The rows are grouped in 4 ways, from coarse to fine. Each group lies inside one group of the grouping before and may be the whole of it. The rows also spread widely along 17 directions, which tell nothing about the answers.
In the rows, 100 means zero.
Known rows, each followed by its group in each grouping:
[112,  91, 120, 101,  83, 112, 116,  83,  82,  87, 108, 115,  99,  78, 108,
  85, 108,  71, 119,  70,  87, 100, 105, 111, 107,  96] -> j81 j513 j283 j115
[123,  56,  77, 121, 100, 119,  78, 117,  92,  85, 107,  75,  89,  96, 128,
 118,  90, 125, 119, 125,  70,  95, 107,  98,  89, 102] -> j81 j199 j186 j646
[ 86,  84,  99,  62, 110,  99, 106,  99,  95, 103, 110,  90,  97,  87,  96,
 119,  66,  96, 108,  85, 115, 117,  98,  87, 119,  71] -> j81 j513 j350 j82
[ 99,  98, 126,  84,  88, 131, 108, 111,  83, 112, 106,  79,  74,  76,  92,
  79,  93,  81, 115, 113, 109, 101,  77,  94, 113,  91] -> j81 j513 j350 j220
[ 78, 107, 131, 111, 127,  81, 107,  99,  94, 113,  99, 141, 129, 112,  45,
 101, 141,  93,  64,  44,  97,  94, 107, 110, 112,  91] -> j289 j709 j118 j915
[110,  67,  75, 104,  97, 108,  77,  97,  93,  81, 128,  81,  92,  88,  90,
 104,  89, 123, 151, 100,  84, 119,  93,  82, 141,  97] -> j289 j899 j900 j161
[119,  73,  89,  89,  73, 114,  92,  84, 121, 102, 109,  86,  83,  72,  94,
  85,  95,  83, 121,  75,  95, 112, 114,  72, 148, 110] -> j81 j817 j598 j832
[ 83,  57,  74,  65,  55, 131,  63, 100,  59,  51, 122,  49, 107,  57, 116,
 125,  45, 127,  91, 110, 135, 116, 136,  78,  92, 153] -> j289 j767 j217 j581
[ 95,  63,  80,  82, 120, 109,  85, 101, 121,  86,  79, 107,  98,  70,  78,
 121, 109, 106, 114,  78, 104, 106,  87,  78,  96,  69] -> j289 j924 j29 j724
[124,  90, 102, 109,  85, 123, 124, 100, 120,  59, 107, 122, 131,  82,  66,
 137, 105,  94,  91,  39, 103,  88, 102,  83, 110, 113] -> j289 j709 j118 j189
[ 98,  80,  91, 104, 127, 118,  98, 100,  96,  94,  93,  93,  93,  71,  95,
 108,  88,  93, 107,  86, 114,  87, 107,  78,  97,  98] -> j289 j709 j118 j915
[ 78,  87, 116,  63,  93,  90,  76, 103, 111, 101,  86,  93,  80, 107, 110,
  97,  91, 124, 119,  87,  68, 135,  95, 109,  97,  82] -> j289 j767 j217 j581
[103, 107, 110,  86,  93, 111, 133, 104, 105,  85,  95, 105,  97,  93,  98,
  94, 107,  85,  85,  62, 112,  98,  94, 100, 107,  97] -> j81 j513 j350 j220
[123,  78,  65, 131, 130, 108,  86,  97, 118,  75,  96, 104,  98,  69,  83,
 125, 122,  96,  69,  64, 106,  59,  93,  61, 114,  92] -> j81 j199 j186 j646
[ 96,  99,  97, 122, 132, 104, 110,  95,  58,  72, 115, 132, 128, 112,  76,
  93, 125, 109, 109,  52, 100, 110, 106, 109,  82, 104] -> j81 j513 j283 j115
[ 59,  87, 139,  89,  80, 112,  97,  56,  81, 102,  91, 107,  96,  70, 108,
  82, 119,  70, 120,  71,  91,  90, 104,  93, 119,  68] -> j81 j199 j186 j646
[ 93,  77,  88,  58, 123, 113,  90, 100, 122, 103,  61, 108,  98, 101,  71,
  75, 103,  95, 135,  57,  80, 157, 130, 102,  68,  76] -> j81 j513 j350 j220
[ 98,  82, 148,  80,  68, 105, 113, 104,  94, 128,  79, 126,  96,  96, 105,
 136,  94,  93,  85,  98,  96,  63,  73,  91,  85, 103] -> j81 j199 j186 j646
[ 76,  41, 120,  71,  97,  85,  96,  71,  99, 151,  75, 127, 114, 132,  84,
 113, 143,  93,  97,  75,  75, 127, 130, 124, 101,  57] -> j289 j709 j118 j915
[101,  70,  94, 113,  93, 102, 113,  79, 118,  74, 102, 109,  97,  57, 127,
  91, 111,  79, 107,  67, 110,  96, 124, 102, 119, 105] -> j289 j767 j217 j581
[122,  57,  79, 107,  97, 108,  75,  91, 116,  80,  91, 111,  85,  92, 110,
 108, 117, 118, 130,  79,  66, 114,  88,  91,  97,  95] -> j81 j513 j350 j82
[ 87,  83,  98,  64,  94, 102,  78, 101,  68, 104,  93, 123,  85,  81,  56,
  92, 118, 114,  97,  81, 144, 108,  62,  76,  96, 129] -> j81 j513 j283 j115
[107, 100, 103,  83, 118,  78,  69, 113,  96,  92,  88,  98,  72,  87, 108,
  96,  84, 108, 118,  93,  53, 104,  78, 110,  94,  77] -> j289 j899 j900 j161
[ 86,  67, 107,  83, 109,  94,  77,  92, 100, 116, 108, 116, 114,  68,  49,
 109,  97,  89, 116,  76, 103, 118, 106,  85, 125,  87] -> j289 j924 j29 j724
[ 71, 102, 126, 120, 111, 100,  92, 123, 112,  65, 110, 109, 104,  63, 107,
  88, 100, 114,  89,  87,  99, 111, 101, 115,  89, 114] -> j81 j513 j350 j220
[ 99, 109,  92, 112, 135,  83,  75,  93,  62,  74, 136, 108,  61,  94, 112,
 113, 113, 124,  78,  78, 103, 108,  31, 104,  98,  76] -> j81 j199 j186 j646
[ 95,  83, 109,  95, 101, 137,  82,  99,  97,  93,  79,  79,  74,  64,  88,
  82, 131,  80,  93, 101,  94,  89,  85,  94,  88,  72] -> j289 j899 j900 j161
[ 93,  92,  96,  81, 103,  89, 123, 112, 110,  90, 116,  87, 119, 108, 102,
 138,  77, 105,  49,  70, 119, 102, 127, 100, 118,  97] -> j289 j767 j217 j581
[100,  90, 125,  64,  89,  73, 125,  66,  90, 117, 107, 141,  85,  75, 106,
 125,  83,  67,  92,  54, 128,  94,  75,  92, 122,  98] -> j289 j899 j900 j161
[116,  91,  91,  99, 117, 104, 106,  80,  47,  60, 135,  99,  99,  69, 133,
 121,  48,  84, 136,  79,  92, 101,  94, 102,  97,  79] -> j81 j513 j350 j82
[ 81,  85,  96, 111, 106, 115, 102, 113,  80,  67, 119,  85, 113,  91, 100,
 109, 101, 124, 110, 102, 108,  98,  97, 101, 109,  95] -> j289 j767 j217 j581
[110,  68,  77, 102, 104,  84, 108, 110, 103,  97, 110,  97,  86,  94, 109,
 101, 136, 104,  81, 104, 110,  90,  83, 110, 137,  76] -> j81 j513 j283 j115

New rows, each followed by its group in each grouping:
[ 76,  75, 106, 110,  99, 106,  79, 107,  95, 100, 114,  80,  84,  94, 114,
  85, 115, 123,  94, 112,  99, 114, 106, 100, 115, 106] -> j81 j513 j283 j115
[112,  75, 111,  93, 107, 102,  85, 102, 115, 106, 103,  98,  92,  95, 100,
 127,  89,  96, 123,  93,  51, 111,  88, 104, 105,  44] -> j81 j199 j186 j646
[113,  70,  64,  77,  94, 105, 114,  85, 118,  81,  73, 107, 101, 107,  92,
  94, 140,  94,  78,  45, 109, 115, 127, 102,  96, 101] -> j289 j899 j900 j161
[102,  84, 105,  81,  96,  92, 114, 105,  98, 117,  79, 118, 116, 117,  87,
  97, 104,  96, 107,  74,  84,  96, 123, 101, 102, 103] -> j81 j817 j598 j832
[ 80,  90, 112,  76,  93,  69,  99,  93, 128, 110,  82, 130, 102,  89,  57,
  76, 150,  89,  89,  55,  97, 106,  96, 105, 146,  81] -> j289 j899 j900 j161
[ 98,  73,  98, 112, 107, 128, 127,  86,  92,  97, 100,  91, 122, 112, 100,
 109,  96,  94, 136,  82,  88,  91, 135,  85, 113,  86] -> j289 j899 j900 j161
[126,  49,  72,  63,  86,  92, 103, 117,  82, 106, 104, 118,  93, 113,  90,
 112, 105, 125, 136, 110, 109, 132,  78, 115, 100, 104] -> j81 j513 j283 j115
[115,  88,  72,  81,  99,  94, 129, 122,  71,  80,  90, 108, 137, 118,  78,
 118,  93, 107, 114,  83, 100,  72, 115,  99, 111,  95] -> j81 j199 j186 j646
[ 97, 101, 120, 117, 101, 109, 126, 113, 108,  95, 127,  93, 107, 112, 108,
 121,  82, 114,  96,  84,  94, 101, 103,  93, 121, 108] -> j289 j924 j29 j724
[ 75,  89, 114, 101, 121, 113, 112,  89,  54,  93, 127,  93, 109, 115, 112,
 101, 104, 103, 106,  88,  98, 128, 109, 122,  88,  69] -> j81 j513 j283 j115
[ 94,  89, 114, 101, 108, 116, 115, 100,  91, 101, 131,  96, 101,  99,  88,
 113, 113,  92,  68,  80, 118, 120,  94, 105, 109,  81] -> j81 j513 j283 j115
[100,  62,  77,  55,  95,  92, 113, 109, 108, 115,  61, 100, 109,  89,  94,
 116,  86,  93, 117,  99, 108,  66, 113,  73, 122,  80] -> j81 j817 j598 j832
[ 97, 117, 118,  84,  85, 100, 166, 104,  89,  85, 116, 107, 128, 105,  96,
 114,  81,  80,  73,  57, 133,  86, 121, 103, 123, 118] -> j289 j899 j900 j161
[ 60,  79, 112, 102, 106,  77, 104, 102,  80, 113,  90, 133, 111, 101, 100,
  97, 109, 130,  97,  88, 137,  79, 109,  87, 104, 152] -> j289 j767 j217 j581
[121, 109, 104, 139, 112, 109,  88, 104,  86,  57, 126, 105, 115,  83,  77,
 111, 108,  99,  78,  58,  76,  84, 100,  97, 104, 112] -> j289 j899 j900 j161
[ 89, 105, 136, 102, 104, 123, 134, 114, 121,  80, 126, 108, 105,  50,  82,
 103,  99,  68, 100,  83, 121, 116,  80, 117, 107,  63] -> j81 j199 j186 j646
[102, 119, 134,  84, 104,  94, 131, 117,  81, 112, 108, 121,  92,  91,  86,
  87, 103,  75,  76,  78, 121,  98,  80, 117,  98, 104] -> j81 j513 j283 j115
[ 33,  91, 136, 104, 105, 112,  96,  77,  56,  80, 106, 125, 126, 108, 102,
 131,  93, 143, 101,  65, 123, 101,  99,  81,  74, 126] -> j289 j709 j118 j915
[ 97, 108, 101, 120, 112, 105, 111,  93,  72,  73, 110,  94, 116, 105, 103,
  87, 108,  95, 106,  65,  78,  81, 121,  97, 120,  90] -> j81 j513 j283 j115
[118,  87, 107, 104,  89, 124, 105,  80,  98, 100, 103,  92,  68,  91, 124,
  89, 105,  82, 112,  77,  87, 106,  96,  93, 101,  97] -> j81 j199 j186 j646
[ 84,  97, 109,  83, 101,  86,  71,  93, 108, 116,  84,  97,  92, 110,  82,
  93, 104, 107,  90,  64,  69, 103, 116,  80, 120,  94] -> j81 j199 j186 j646
[ 96,  78,  99,  69, 103, 113, 107, 114, 127,  92,  62, 101,  93,  73,  89,
 117, 100,  95, 115,  92, 103,  80,  79,  83,  98,  66] -> j289 j767 j217 j581
[ 91,  93, 129,  91,  80, 110,  81,  84,  76, 108, 104,  92,  83, 107, 101,
  97, 126,  94,  54,  76,  82, 102,  93, 104,  97,  93] -> j81 j513 j350 j82
[ 83,  50, 101,  66,  65, 106, 102,  89,  92, 134,  91,  67,  73, 117, 150,
 101,  99, 108,  97, 124, 101, 113, 122, 106, 111,  92] -> j81 j199 j186 j646
[114,  58,  64,  92,  92, 101,  79,  91, 114,  90, 106,  89,  89,  87,  96,
  99, 111, 109, 119,  84,  91, 115, 104,  81, 139,  91] -> j81 j817 j598 j832
[ 85,  85, 104, 109, 104, 114, 115,  82, 110,  77, 126,  85,  80,  70, 139,
 106, 102,  90,  74,  74, 122, 118, 101, 102, 112,  90] -> j289 j924 j29 j724
[ 42,  85, 122, 121, 127,  93,  62,  67, 105,  91, 109, 101,  77,  58, 121,
  82, 123, 102,  80,  70, 104, 116, 102,  93, 107,  87] -> j289 j924 j29 j724
[ 77,  92,  67,  79, 113,  99, 100, 116,  75,  91,  91,  40,  67, 113, 153,
  61,  89, 125, 111, 124, 101, 109, 124, 109, 113,  96] -> j289 j924 j29 j724
[ 97,  84, 114,  84, 103, 106, 100,  95, 113, 109,  94, 110, 100,  81,  76,
 107, 102,  84, 107,  71,  93, 108,  98,  90, 111,  81] -> j289 j924 j29 j724
[ 95, 114, 135,  91, 136,  81, 109,  82,  84, 112, 103, 123,  84,  93, 107,
 125,  85,  76,  84,  61,  83,  89,  71, 104,  90,  55] -> j289 j899 j900 j161
[107,  75, 117,  85,  87, 123,  92,  90,  87,  96, 111,  79,  85, 104, 122,
 152,  67, 112, 123, 104,  65,  99,  71,  85,  99,  61] -> j289 j899 j900 j161
[115,  83,  95, 101,  94, 102,  81,  91,  98,  77, 122, 105,  90,  73, 101,
 114,  93, 103,  91,  68, 100, 111,  92,  85, 110, 116] -> j81 j513 j283 j115
[ 89,  85, 125,  99,  99,  79, 101,  94, 130, 122,  68, 144,  95,  90,  85,
  75, 133,  91, 102,  60,  89,  97, 114, 102, 104, 123] -> j289 j899 j900 j161
[ 92,  58,  75, 115,  89, 125,  85,  63,  89,  88, 104,  78,  57,  97, 151,
  86, 123, 124, 103,  88, 120, 108, 106,  74, 104, 137] -> j289 j899 j900 j161
[ 86,  90,  93, 141, 148,  67, 111, 114, 124,  84, 131, 119,  99, 104, 113,
 106, 131, 125,  62,  73, 112, 115,  96, 125, 118,  91] -> j289 j767 j217 j581
[126, 115, 121, 118, 102, 101,  93,  96,  78,  67, 144, 115,  90,  67, 104,
 125,  70,  90,  95,  65,  86, 100,  68, 101,  99, 106] -> j81 j199 j186 j646
[121, 107, 120,  91, 101,  76, 110,  94,  71, 123, 114, 113,  95, 103,  95,
  97,  81,  70, 107,  75,  73,  89, 101, 110, 126,  88] -> j81 j199 j186 j646
[ 87,  97, 126,  78, 112,  82, 102,  96, 110, 114, 106, 111,  95,  70,  79,
 125,  94,  75,  86,  77, 100,  81,  69,  83, 143,  44] -> j81 j513 j283 j115
[107,  86, 105, 110, 113, 128, 107,  69,  67, 117,  87,  91, 101, 136, 105,
 107, 114,  88,  86,  58,  79,  85, 131,  83,  81,  94] -> j289 j767 j217 j581
[ 65,  91, 102,  83,  92,  79,  92, 104, 117,  79,  88, 109, 120,  96,  86,
  95, 131, 110,  39,  54, 106, 113, 134, 115, 102, 106] -> j81 j199 j186 j646
[100,  88,  80,  80,  91,  77, 100, 111, 109,  67, 120,  94, 109, 101, 105,
 135,  83, 129,  73,  71, 106, 105,  98,  91, 134, 102] -> j81 j513 j283 j115
[ 92,  95, 123, 117,  93,  80,  99,  83, 111, 102, 114, 113,  80,  87, 124,
  77, 115,  94,  90,  66,  90, 107, 110, 111, 128, 119] -> j289 j767 j217 j581
[ 96, 103, 122,  99,  91, 128,  95, 112,  80,  59, 121,  88,  95,  54, 106,
 102,  66, 100, 143, 102,  90, 101,  75,  93, 101,  92] -> j81 j513 j283 j115
[ 86, 103, 133,  78,  86, 112, 131,  98, 101, 111, 114, 110,  89,  93,  81,
  84, 102,  89, 126,  78, 122, 127,  79, 104, 125,  95] -> j289 j767 j217 j581
[115,  87,  84,  72, 100, 103, 116,  89,  72, 111,  99, 102, 100, 125,  93,
  98,  85, 100, 126,  68, 103, 112, 115,  83, 112, 111] -> j81 j513 j283 j115
[ 92,  78,  76,  83, 118,  94,  74, 111, 128,  87,  88,  77,  83,  98, 113,
 133,  81, 134,  80,  83,  95, 102,  99,  72, 104,  91] -> j289 j767 j217 j581
[100,  76,  95,  97, 126, 104,  78,  85,  73, 117,  95, 111,  76,  81,  76,
  69, 137,  82, 101,  80, 110, 115,  93, 107,  91,  91] -> j289 j767 j217 j581
[107, 105, 124, 103, 105, 134, 107, 105,  85,  88,  99,  96,  95,  74,  87,
 104, 101,  78, 111,  90,  86,  77,  67,  90,  92,  65] -> j81 j817 j598 j832
[ 96,  66,  91, 125,  87, 101,  78, 101,  90,  89, 142,  75,  88, 108, 103,
 102, 134, 133,  85, 111,  92, 114,  89, 106, 146, 101] -> j289 j899 j900 j161
[ 70,  90, 128,  85,  97, 117, 108, 124, 115, 107, 104,  88,  76,  98, 110,
 112,  87, 133, 108, 115, 121, 115,  66,  90, 100, 103] -> j289 j767 j217 j581
[119,  72,  70,  90,  76, 116, 134,  97,  77,  75,  93, 101, 134, 116,  94,
 121,  95, 107, 106,  71, 115,  75, 136,  81, 111, 134] -> j289 j899 j900 j161
[ 86, 112, 129,  78, 114, 100, 119,  97,  75,  91, 117, 112, 119,  79,  73,
 117,  79,  72,  77,  60, 116, 106, 103, 109,  93,  82] -> j289 j899 j900 j161
[100,  89, 104, 105, 119, 114,  82, 104,  72,  96,  89, 109,  91,  99,  72,
 100, 127, 112, 117,  90,  84,  88,  66,  95,  91,  81] -> j289 j709 j118 j915
[109,  83,  61, 115, 131,  98,  80,  78,  95,  61, 105, 105,  80,  84,  96,
  89, 156,  98,  87,  53,  92, 109,  77, 104, 108,  56] -> j81 j199 j186 j646
[112,  78, 116, 143,  97, 107,  89,  85, 114, 111, 120, 106,  74,  82,  99,
  78, 154,  84,  60,  74,  99, 107, 106, 111, 122, 122] -> j289 j709 j118 j915
[ 61,  89, 118,  74,  83, 113, 101, 103,  65, 109,  94,  86,  85, 105, 113,
  85, 102, 117, 102, 111, 121, 103,  95,  99,  94, 111] -> j81 j199 j186 j646
[101,  87, 113,  86,  83,  99, 112, 122,  90,  81, 104, 113, 118,  98,  91,
 118, 101, 109,  93,  89,  90, 102,  91, 119,  98,  93] -> j81 j513 j350 j220
[ 93,  80,  82,  91, 119,  90,  76, 100,  89,  89,  94, 102,  91,  82,  74,
 110, 126, 108,  81,  84, 108,  83,  75,  86, 116,  79] -> j289 j899 j900 j161
[128,  89, 106,  82, 100,  96,  97, 113,  99, 110, 116,  98,  95, 138, 119,
 150,  48, 123,  78,  75,  71, 134, 115, 104,  66, 120] -> j81 j199 j186 j646
[ 71,  72, 109, 102,  97, 117,  94,  89,  66,  75, 130,  94,  87,  97, 139,
 126, 101, 134, 110, 109, 107, 118,  61, 105,  87,  77] -> j81 j817 j598 j832
[ 92,  69, 106, 115, 124, 141, 100,  78, 122, 112, 107,  81,  81, 112, 104,
 111, 124, 100,  92,  73,  96, 133, 105,  86,  91,  63] -> j289 j767 j217 j581
[ 86,  85, 118,  99,  98, 101, 104, 107,  83,  75, 116, 102, 117,  87, 108,
 116,  90, 106, 121,  96,  74, 110,  97, 124, 100,  69] -> j289 j924 j29 j724
[112,  64,  66, 120,  97, 118,  89,  80, 105,  48, 106, 104, 111, 105, 100,
 129, 134, 128,  95,  51,  90, 104,  98,  84, 103,  98] -> j289 j767 j217 j581
[125,  77,  73, 116, 112,  97,  65, 111,  80,  82, 134,  90,  80,  90, 102,
 109,  77, 132, 135, 105,  80, 112,  80,  87, 117, 113] -> j81 j199 j186 j646
[ 91,  79, 101,  69, 102,  95,  95,  93,  81, 114,  92, 101,  98,  83,  85,
  84,  89,  85, 137,  89,  98, 104, 111,  88, 124,  84] -> j81 j513 j283 j115
[ 69,  83,  80,  92, 104,  82,  50,  92,  52,  74, 108,  80,  68,  95, 138,
  74,  97, 149, 137, 110,  84, 111,  86,  94, 115, 109] -> j81 j513 j283 j115
[ 82,  82, 121,  95, 109,  88, 102,  72,  76, 111,  97, 118,  91,  82, 114,
 105, 106,  80,  94,  74, 104,  89, 101, 106, 105,  87] -> j289 j709 j118 j915
[114,  93,  96,  99, 121, 116,  96, 105,  97, 113, 114,  89,  77,  90,  89,
  86,  93,  87,  81,  78, 114, 130, 115,  97,  88, 115] -> j81 j199 j186 j646
[ 74, 111, 125, 118, 121, 100,  78,  96, 113,  75, 127,  88,  89,  82, 101,
  95, 109, 104,  74,  63,  79, 130,  96, 113, 109,  73] -> j289 j767 j217 j581
[ 93,  61, 103,  67,  89, 126, 108, 108, 115, 123,  75,  90,  79, 103,  91,
 105, 109, 110, 130, 113, 107, 110,  82,  85, 102,  83] -> j289 j899 j900 j161
[ 81,  97, 102,  96, 107,  99,  85, 103,  96,  94,  82,  95,  97,  84,  89,
  74, 125,  96,  66,  74, 105,  85, 121,  88, 107, 112] -> j81 j513 j283 j115
[ 82,  76, 116, 100,  86,  83,  90,  87,  93,  84, 112, 128, 109, 101,  95,
 114, 124, 121, 106,  69,  85, 117,  89, 116, 118,  94] -> j289 j709 j118 j915
[ 81,  73,  86,  77, 105, 107, 103,  93,  79,  89,  99,  95,  88,  77,  97,
 102,  95, 109, 147, 100, 125, 100,  75,  84, 126,  80] -> j289 j709 j118 j915
[ 99,  90, 104,  51,  66,  97, 100,  95,  74,  95,  88,  97,  97, 110,  84,
 101, 102, 102, 115,  81,  86, 101,  88, 100, 120,  88] -> j289 j899 j900 j161
